There are 5 ways to turn a row about zero (a turn may also mirror it). The second row of each pair is the first, turned, with some noise. The first 45 pairs use one turn. New pairs use 2 turns, one after the other, and a turn may come again.
Known pairs, each followed by its turns in order:
[ 1.66 -0.86  0.00  2.05  1.74 -1.41  1.27  0.56]
[-0.42  1.79  1.79 -0.99  2.29  0.36  1.38  0.82]  Q830

[-1.56 -1.05  0.23  0.39 -1.39  3.74  0.55  1.02]
[-1.10 -1.80  2.19 -0.90  3.21  0.62  0.19 -0.62]  Q543

[-0.09 -1.21  1.76 -0.50 -0.63  0.55  1.47  0.92]
[ 1.10  0.17  0.60 -0.72  1.20  1.37  1.63 -0.92]  Q543

[-3.07  2.38  0.24 -0.03  1.03 -2.21 -0.21 -1.81]
[ 0.69 -0.27  0.03 -1.22 -2.87 -0.37 -3.25 -1.75]  Q543

[ 0.17 -1.01  2.09  0.38  1.13  0.78 -3.59  0.95]
[-0.63  3.35  1.21  0.44  0.13 -0.93 -2.32 -1.32]  Q72

[ 0.02 -0.46 -0.23 -1.20  0.33  1.24  1.21  0.19]
[ 0.95 -0.02  1.09  0.36 -0.99  0.70 -0.44 -0.97]  Q830

[-1.54  0.26 -0.30 -0.23  0.08  1.04 -0.10  0.21]
[-0.18 -0.81  0.68 -0.51  0.86 -0.55 -1.10 -0.59]  Q543

[-0.35 -0.15  2.70 -0.71 -3.71  0.02 -0.36  2.06]
[-0.08 -0.22  0.86  3.83 -0.60 -3.08  0.05 -0.51]  Q72

[-0.73 -1.87 -1.77 -1.25  0.78  0.95 -0.50  0.98]
[-1.99 -0.51 -0.40 -1.85 -1.17 -0.87 -1.18 -0.62]  Q72

[ 4.75  0.43 -1.20  0.87 -0.74 -4.75 -0.21 -0.95]
[-1.23 -4.20  2.26 -1.67  3.69 -0.77 -2.70 -0.65]  Q232

[-4.27  0.43 -0.44  1.44 -0.68  0.68 -0.95 -0.48]
[ 0.13 -1.52  1.45 -0.42 -1.81  2.30  2.36 -1.81]  Q254

[-3.49 -0.12  1.37  1.16  0.00 -0.03 -0.14 -1.10]
[-0.81 -0.51  1.46 -2.52 -0.93 -0.18 -0.99 -2.18]  Q543

[ 0.23  2.88  3.18  0.12  1.70 -1.33 -0.23 -0.42]
[ 1.41  1.03  2.88  1.90  0.71  2.60 -0.39  0.57]  Q72

[-0.23 -4.75  0.56 -0.42 -1.81 -3.58 -2.31  0.40]
[-1.65 -0.92  1.98  3.85 -0.60 -0.86  2.10  4.05]  Q254

[ 1.93  0.17  1.27  0.03  0.45  0.18 -0.34  1.14]
[ 0.68 -0.33  1.16 -1.04  0.52 -0.18 -0.73  1.59]  Q830

[ 1.25  0.35 -0.90 -0.67  1.63  1.03 -0.24  2.30]
[ 1.54 -0.26  0.23  0.82  1.32 -1.78  0.41  1.81]  Q543

[-0.05 -1.74 -0.97  0.83 -0.69  2.29 -1.71 -0.35]
[-0.79  1.11 -1.70 -1.43  1.00 -2.19 -1.24 -0.18]  Q72

[-0.63  1.83  1.68  0.98  0.22 -0.14  0.45 -0.34]
[-0.15  0.85 -0.11 -0.60 -0.78 -2.42  0.34  0.37]  Q830

[-1.04  0.71  0.74 -1.25  2.02 -0.39 -0.80  3.12]
[-0.33  2.64  1.01  0.92  1.81  0.11  1.89  1.43]  Q232

[ 1.41  2.38 -0.43 -2.02 -0.12 -0.73  2.31 -3.41]
[ 1.98 -3.24  1.44 -0.77  2.48  1.80  2.07 -0.06]  Q72

[ 0.01  0.07 -0.02  1.41 -4.75 -0.03 -2.41  2.29]
[ 0.79  0.33 -3.02  3.66 -0.40 -2.90 -1.11 -1.40]  Q72

[ 0.04 -3.09 -1.21 -0.17  0.40 -3.53  0.53  1.00]
[-1.92 -0.40 -1.89  0.67  3.68 -0.40 -0.45 -1.59]  Q232

[ 2.88  1.18 -0.88  0.56 -0.40 -0.09 -2.81  1.08]
[-1.00  0.09  0.13  3.32 -0.88 -1.79  1.15  1.53]  Q543

[-2.15  0.62  1.68 -0.40  3.21  0.75 -1.61 -0.68]
[-2.24  1.82  2.06 -0.20  1.28  2.07 -1.87  0.66]  Q72

[-4.75  4.24 -0.46 -0.67  0.08 -2.58 -0.45  0.96]
[ 1.25  2.08  1.30  2.97  0.56 -5.39  1.26  0.96]  Q232

[-1.34 -0.14  0.03 -1.08 -0.10 -0.32  0.32  1.37]
[-1.05 -1.80 -0.59  0.19 -0.40 -0.26  0.36 -0.29]  Q254

[ 0.58 -0.98 -1.54  1.09 -0.35  0.38 -0.79  2.82]
[-0.28 -1.53 -0.74  0.75  1.38 -2.23  1.91  0.29]  Q543

[ 0.06 -1.58  0.64  2.24  4.04  1.52  2.58 -3.13]
[ 1.42  1.54 -1.58 -2.05  2.08  4.94 -0.58  1.88]  Q254

[ 1.34  0.32 -0.62 -2.17 -3.34 -0.15  0.31 -0.30]
[-0.29 -3.10  0.03 -0.58  0.59 -0.11 -1.83 -1.99]  Q830

[ 1.62  0.11 -4.75  1.87  0.11 -0.52 -3.90  1.97]
[-2.76 -1.61 -2.28  2.40 -0.18 -4.72  0.53  1.82]  Q543

[-0.16  0.29  0.15 -1.40  1.39 -0.51 -0.79  0.30]
[-0.88  0.08  0.28 -0.59 -1.39  0.98 -0.20  0.97]  Q830

[-0.73  0.82 -2.10 -2.59 -4.75  0.58 -2.13  1.09]
[-1.05 -3.74 -2.35  1.87 -0.04  0.30 -3.98 -1.45]  Q830

[ 4.51 -1.35  0.01  0.94 -1.95 -1.19 -1.46 -0.08]
[ 0.60  3.08  1.22  2.98  1.09 -2.44 -0.86  1.60]  Q254

[-0.50  0.17 -0.60 -2.79  0.26 -3.21  3.10  2.57]
[-3.19  1.85  2.24 -1.54 -0.31  1.23 -2.79 -2.32]  Q830

[-0.07  1.67 -0.03 -2.55 -1.01  2.73 -0.94 -0.41]
[ 2.16  1.73  1.06 -2.35 -2.00 -0.18  1.19 -0.16]  Q232

[ 1.67 -0.02  4.75  1.32  0.97  3.16 -1.55 -2.76]
[ 3.84  3.54 -2.23 -1.59  1.15 -0.11  3.31  1.27]  Q254

[-0.69  3.06 -3.19  0.21  0.44 -3.61 -3.14  1.75]
[-0.25 -1.52  2.56  0.42  3.00 -4.26  3.20  0.31]  Q232

[ 2.27 -1.33 -2.56  0.95  1.04 -4.75 -0.74  0.77]
[-1.86 -3.12  0.08 -0.19  4.91 -0.80 -0.06 -0.44]  Q232

[ 1.81 -0.22  4.75 -1.55 -0.27 -3.88  1.26 -0.48]
[ 0.57  0.58 -3.84  1.76 -2.60 -1.85 -0.60  4.13]  Q254

[ 0.07  0.09 -2.32  0.14 -0.54 -0.75  0.69  1.27]
[-1.43  0.28  0.50  1.47  1.42  0.63 -0.89 -0.81]  Q830

[-1.96 -2.38 -0.95 -0.31  0.62  1.71 -0.04 -0.33]
[-0.07 -1.86  1.17 -0.60  1.86  1.60  1.52  0.37]  Q254

[-2.07 -1.88 -0.48 -0.12  0.51  0.29  0.87  0.39]
[-2.48  0.09 -0.29 -0.73 -0.92 -0.34  0.75  0.72]  Q72

[-2.81 -0.02 -1.66 -1.86 -1.37  2.35 -0.26 -0.76]
[ 2.10  1.50 -1.79 -0.67 -1.99 -1.39  1.84 -1.39]  Q232

[ 1.36 -2.24 -0.92  1.47 -0.05  0.89  0.14 -2.57]
[-0.43 -2.68 -2.18 -1.19 -1.02  1.37 -0.79 -0.38]  Q232

[ 2.55 -1.39  1.40 -0.78  1.23 -3.43  0.36  2.00]
[-2.81  1.04 -2.20  1.90 -0.15 -1.45 -1.36  3.06]  Q254

New pairs, each followed by its turns in order:
[-0.80  0.54 -0.19  0.49  0.39  1.43  0.94 -2.26]
[-0.16  0.06  0.58 -0.80  1.55 -0.95  1.09 -2.07]  Q830 Q830

[-0.25  0.78  0.17 -2.34 -2.11  0.07  1.25 -0.09]
[ 1.47 -0.70  0.37  1.34 -0.05 -0.22  2.33  1.66]  Q543 Q830

[ 0.78 -0.87 -2.79 -0.96  4.75  0.22 -3.13 -0.25]
[-0.43  3.00  4.10  0.89 -0.77  2.86 -2.09 -1.77]  Q232 Q830

[-0.82 -0.47  1.30 -2.55 -1.05 -0.73 -0.32  2.27]
[-0.02 -0.07  2.32 -0.90 -0.16 -2.52  1.76 -0.11]  Q830 Q254

[-0.04  1.80 -1.32  1.39 -2.28 -4.72  1.81 -1.03]
[-0.33 -1.45 -4.59 -1.71  1.93 -2.94  0.79 -0.80]  Q543 Q72

[-0.51  0.00 -0.86  1.11  0.30  1.15 -1.84  0.17]
[ 0.02 -0.42  1.83  0.43  0.99  0.54  0.74  1.44]  Q254 Q72

[ 0.00  0.18 -0.08  0.36  3.40  4.55  0.04 -1.83]
[-2.03  4.68  2.10  0.11  1.11  0.48  1.52  1.24]  Q543 Q232

[-1.14 -1.20 -0.44 -2.76  0.66 -2.48  0.75  0.98]
[ 2.92 -2.26 -0.09  0.98 -0.27  1.40  1.52  0.27]  Q72 Q254

[ 2.05 -1.18 -1.58  0.04 -1.06 -2.54  0.39 -4.26]
[-2.71  0.76 -0.20 -2.14 -0.09 -0.16  0.20 -4.70]  Q232 Q72

[ 0.95  2.59  0.15  0.38  3.33  0.13 -2.70 -0.08]
[-1.20  1.33  3.79  2.14  0.20 -1.07 -0.84  1.51]  Q72 Q543

[ 0.00  4.06 -1.90  1.52 -1.85  1.72  0.85  0.14]
[-1.56  2.76 -2.33 -1.90  2.48 -0.21  2.30  0.48]  Q830 Q830

[ 1.69 -0.88  0.05 -3.74  0.84  1.02 -4.71 -0.87]
[-0.89  1.59 -0.87 -1.09 -0.63  3.55  2.45 -4.30]  Q830 Q232

[ 0.57  3.50 -0.93  0.67 -0.25  1.16 -1.92 -1.86]
[ 0.06 -1.00 -1.81  3.45  0.18 -2.00 -0.13  1.75]  Q232 Q254

[-2.27  0.26 -0.07  0.07  2.01 -0.15  1.60  0.20]
[-2.04 -1.26 -0.59 -1.32  0.60 -1.91 -0.72  0.14]  Q254 Q72

[-0.93  1.92  0.34 -0.19  1.29 -0.03  1.39 -2.11]
[-0.79 -0.20 -2.08 -0.81  2.39  0.41  1.12 -0.55]  Q72 Q254

[-0.04 -0.04 -2.28 -1.04 -4.54 -1.85 -0.30 -1.27]
[-1.69  0.80 -4.02 -1.93  2.41  0.89 -0.47  1.36]  Q543 Q72

[ 0.21 -1.61  1.63 -0.62 -0.76  2.02  0.20  4.75]
[-1.13  3.97  0.75 -1.06  0.29 -3.45  1.76 -0.50]  Q830 Q254

[ 1.40 -0.11 -1.29  2.59  0.85 -1.88 -0.70  0.76]
[-1.19  0.21  0.94 -0.31 -2.00  1.89 -1.24  2.08]  Q830 Q72

[ 2.08 -0.39 -4.29 -0.66  0.81 -0.73  1.43  0.53]
[-2.10  3.09  1.25  0.79  0.98  0.81 -2.53 -1.49]  Q254 Q72

[ 0.69  0.46 -1.53 -4.75 -4.75  4.75 -2.03 -1.48]
[-4.80 -3.81 -3.29 -3.22 -1.27  2.37  0.31 -3.64]  Q830 Q232

[-0.22  4.75  4.75  0.23  0.05 -1.30  0.08 -0.91]
[ 3.49  2.13  1.61 -0.33  1.82 -2.80  1.38  3.79]  Q72 Q830

[-0.98  1.42 -2.39  1.86  4.04 -2.15 -0.56  0.36]
[ 0.05 -1.23 -1.33  1.43 -2.13 -0.66  0.75 -4.61]  Q543 Q72

[ 1.06 -1.57 -2.66  0.55 -0.82  0.06 -1.29 -0.08]
[ 0.69  0.15  0.40 -0.23 -0.61  2.06  1.43 -2.27]  Q232 Q830

[ 1.26 -0.73  0.52  0.01  0.83 -0.61  0.38  1.63]
[ 1.46 -0.02 -0.17  1.02 -0.76 -1.51 -0.14 -0.01]  Q72 Q254

[ 2.09  0.39 -0.26 -0.48 -1.11 -0.38 -0.05 -0.20]
[-1.29 -0.08 -0.37 -0.80  0.76 -0.44  0.02  1.56]  Q254 Q830

[ 0.65  0.64  0.77  1.49 -0.19  0.93  2.72 -1.05]
[ 0.36  1.74 -0.40 -0.72 -0.95  2.49  0.81 -1.15]  Q543 Q232

[ 1.97 -0.55 -1.65  1.24  2.06  1.98  2.90  4.75]
[ 0.28  2.54  4.40 -1.61  2.20  3.40 -1.23  0.22]  Q543 Q830

[ 0.15  0.85  0.16 -1.75  1.00  1.59  0.98 -0.31]
[-1.80  1.94 -0.30 -0.75  0.28  0.73  0.32  0.17]  Q72 Q232

[ 1.20 -2.96  2.69 -0.01 -1.88  0.76 -0.94 -3.14]
[ 3.58  0.73 -1.05 -1.54 -3.60  0.89 -1.44  0.77]  Q72 Q543

[-1.73  0.67  1.27  0.76  1.18  2.03  1.01  1.13]
[ 0.05  1.34 -0.80  0.36 -0.02 -0.41 -2.68  1.62]  Q72 Q830

[ 3.42 -0.37  2.02 -0.92  3.35  1.82 -3.65 -2.62]
[ 1.17  0.57  0.76  0.61 -2.77  1.99 -5.97 -1.09]  Q232 Q830

[-0.83  2.74 -0.86 -2.30 -0.82 -0.13 -3.59 -0.31]
[ 3.75  1.39 -1.44  0.82 -1.24  2.23  0.32 -1.82]  Q232 Q543

[-1.52 -1.91  2.76 -2.30  0.02 -2.44  0.22 -1.18]
[-1.07  0.70  1.44  1.48  1.48  0.87  2.32  3.50]  Q72 Q72

[-1.25 -0.82 -0.33 -0.12 -0.04 -1.60 -1.22  0.85]
[ 0.72 -0.59 -0.96 -1.54 -1.06 -0.06 -1.23 -0.35]  Q232 Q543

[-1.16 -2.36  2.04 -0.24  4.75  2.29  4.75  2.64]
[ 5.49 -1.04  3.37  3.56  3.07 -0.25 -1.70  1.25]  Q830 Q72

[ 3.08  4.75 -0.03 -0.96  0.97 -0.41  0.03 -1.72]
[ 0.76  3.20 -1.19 -0.87  4.24 -1.37  0.89  1.90]  Q72 Q254

[-3.40  0.73 -1.57 -0.87  4.66  0.54 -0.17 -0.19]
[-2.45  1.94  3.79  1.75  2.86 -0.09 -1.53  0.12]  Q232 Q830

[ 1.63 -1.03  2.10  0.55 -2.29 -0.65 -0.58  0.89]
[-0.37 -0.09  1.33 -2.09 -0.91  0.77 -1.16 -2.60]  Q830 Q72

[ 2.49  4.75  3.25  0.82 -2.22 -0.07  0.35 -4.17]
[ 1.95  0.86  1.38 -1.59 -1.79 -0.65  3.68  5.96]  Q72 Q543

[-0.23  0.12 -1.11 -0.54 -1.62 -0.03 -0.69 -2.87]
[ 0.12 -0.01 -2.35  2.32 -1.21 -0.49  0.24  0.54]  Q543 Q830

[-0.68 -2.59  2.90 -0.80  1.61 -1.65 -0.57  4.01]
[-0.69  0.78  2.64  1.63 -3.45 -2.91 -2.17 -1.42]  Q72 Q232

[ 4.75  4.18  0.97 -3.70  2.10 -2.68 -4.75  0.89]
[ 2.44  3.17 -3.44 -1.24 -1.33  3.43 -6.84 -0.02]  Q830 Q830

[-0.88  0.23 -4.75 -1.02  1.83 -1.04  0.66 -3.26]
[-0.07 -2.13 -1.32 -1.63  5.38  1.38  0.33 -0.94]  Q232 Q232

[ 0.02 -0.68 -0.23 -3.03 -3.27 -0.99 -1.52  0.13]
[-1.00  2.09 -1.03 -0.88  1.82  1.40  3.39 -0.38]  Q72 Q72

[-0.55  0.54  0.91 -0.40  0.33  1.83  1.05  2.17]
[-2.25  0.90  1.27  0.80  0.17 -0.22  0.62 -1.30]  Q72 Q232

[ 0.50 -1.87 -0.89 -0.64  0.17  2.23  3.74 -0.92]
[ 1.67 -0.30  1.37  0.82 -0.11  2.98  1.22  3.00]  Q254 Q830

[ 1.01  0.17  3.37 -0.50 -0.22 -1.51  1.82 -3.80]
[-0.89 -1.57  3.38  2.78  1.94  2.25 -1.35  0.32]  Q543 Q543

[ 0.40 -1.31  1.07  0.41  2.16 -1.41  0.61 -1.95]
[-1.35 -0.57 -0.64 -0.20  1.30 -1.40  0.13 -2.75]  Q254 Q254

[ 2.00  2.76  3.41 -0.05  3.22  2.41  2.43 -0.30]
[ 1.98  0.93  1.01  1.81 -1.83 -3.13 -4.73  0.54]  Q232 Q72

[ 2.51 -0.05  0.14 -0.44 -2.17  0.27  0.88 -0.23]
[-0.26  0.72  1.59 -0.68  2.26 -1.24 -0.47 -1.32]  Q232 Q72

[-0.17 -0.17  0.81 -0.33 -4.75  2.11  3.68  0.06]
[-3.39  1.44 -2.00 -0.48 -1.45  0.19  2.85  3.46]  Q254 Q543

[-1.51 -0.08  1.83  1.94  0.00 -0.03 -0.13 -1.28]
[ 1.70 -2.21  0.94 -0.50 -0.76 -0.85 -0.48  0.85]  Q72 Q543

[-2.64  0.85  4.75  0.91  3.96  0.34 -0.23  1.49]
[ 2.98 -2.21 -0.52  5.71 -0.89  0.47 -0.27 -1.93]  Q830 Q543

[ 0.25 -0.85 -0.18  0.72  0.24  1.53 -1.16 -2.55]
[ 0.20 -0.91 -0.76  0.69  0.53  1.63 -1.78 -1.70]  Q232 Q830

[ 1.38 -0.42 -1.87  1.50 -0.74  0.30  0.75 -0.38]
[ 0.77 -1.84 -0.55 -1.36 -0.94 -0.19  0.39 -1.21]  Q72 Q72

[ 2.02  0.17 -0.98  2.01  2.55 -0.94  0.40 -0.40]
[-0.22  0.05  2.25  0.70 -1.75  0.76  0.21  2.73]  Q830 Q72

[-0.44 -0.32  0.40  0.01  0.43 -0.29 -2.70  3.84]
[-2.99 -0.86  0.77  1.81 -2.12 -0.33 -0.87 -2.12]  Q72 Q543

[-1.90 -4.75 -0.35 -0.27  4.75  1.31 -0.55  3.80]
[-1.88 -1.62 -4.22  0.19 -3.42 -2.28 -4.45 -1.97]  Q72 Q830

[-0.17 -0.31  4.38 -4.75  0.43 -0.58 -0.76 -0.24]
[ 1.80  2.63  3.78 -0.74  0.46 -3.31  1.68  1.91]  Q232 Q232

[-0.95 -0.95  0.57 -1.23 -1.40 -0.69  0.15 -0.25]
[ 0.79  0.87 -0.19 -0.50  1.86  0.85 -0.54 -0.47]  Q254 Q830

[-1.00  0.59 -0.37  2.10  0.75  0.88  0.08  0.92]
[ 0.06 -1.48  0.15  1.47  0.74 -1.64  0.01 -0.04]  Q72 Q543

[ 1.14  1.05 -1.30  2.83 -0.93 -0.53  1.63  1.22]
[-0.46 -1.69 -1.82  2.21  1.21  0.05  1.62  1.56]  Q72 Q543

[-3.35 -1.67 -0.04 -0.01  0.01  3.56 -1.19 -0.52]
[-3.65 -1.58  0.65 -1.39 -2.48  0.69  1.64 -0.35]  Q72 Q254

[-0.38 -0.14 -0.06  1.56  1.18  1.98 -2.20  0.14]
[-1.88 -0.80 -0.37  1.03 -1.40 -0.21 -0.72  2.24]  Q72 Q830

[ 1.07 -0.35  4.03 -1.20 -1.68 -1.05 -1.15  0.65]
[ 1.65  2.91 -1.80  1.01 -2.60  1.35  0.06  0.95]  Q72 Q254

[-0.54 -0.79  1.41 -0.13 -1.51 -0.10 -0.52 -0.93]
[ 0.49 -0.80 -0.75  0.18  0.00  1.05  1.97  0.48]  Q254 Q543

[-0.50 -2.07 -2.16  1.45  0.13  0.32 -1.40 -0.14]
[-0.55  1.45  2.00  0.51  0.42 -0.02 -0.25  2.57]  Q254 Q72

[ 2.50  0.11 -1.13  0.52  1.39 -0.92 -1.29 -1.91]
[ 0.34  1.90  0.54  1.38  0.51  1.22 -1.59  2.50]  Q72 Q543

[-0.07  0.06 -2.08  2.72 -0.52  0.41  4.75 -0.28]
[ 0.58  2.54 -1.01 -2.45  3.13 -1.51 -2.89 -0.02]  Q254 Q72

[ 0.74  2.53  1.23 -3.96 -0.15 -1.13  0.32 -3.09]
[-1.36  1.64  3.33 -3.02  2.80 -1.69  0.43  0.39]  Q232 Q232

[ 0.82  0.21  0.94 -0.63 -0.03 -1.38 -4.06 -0.89]
[ 0.49  1.57 -1.23  0.17  1.80  1.00  2.59 -2.65]  Q830 Q232

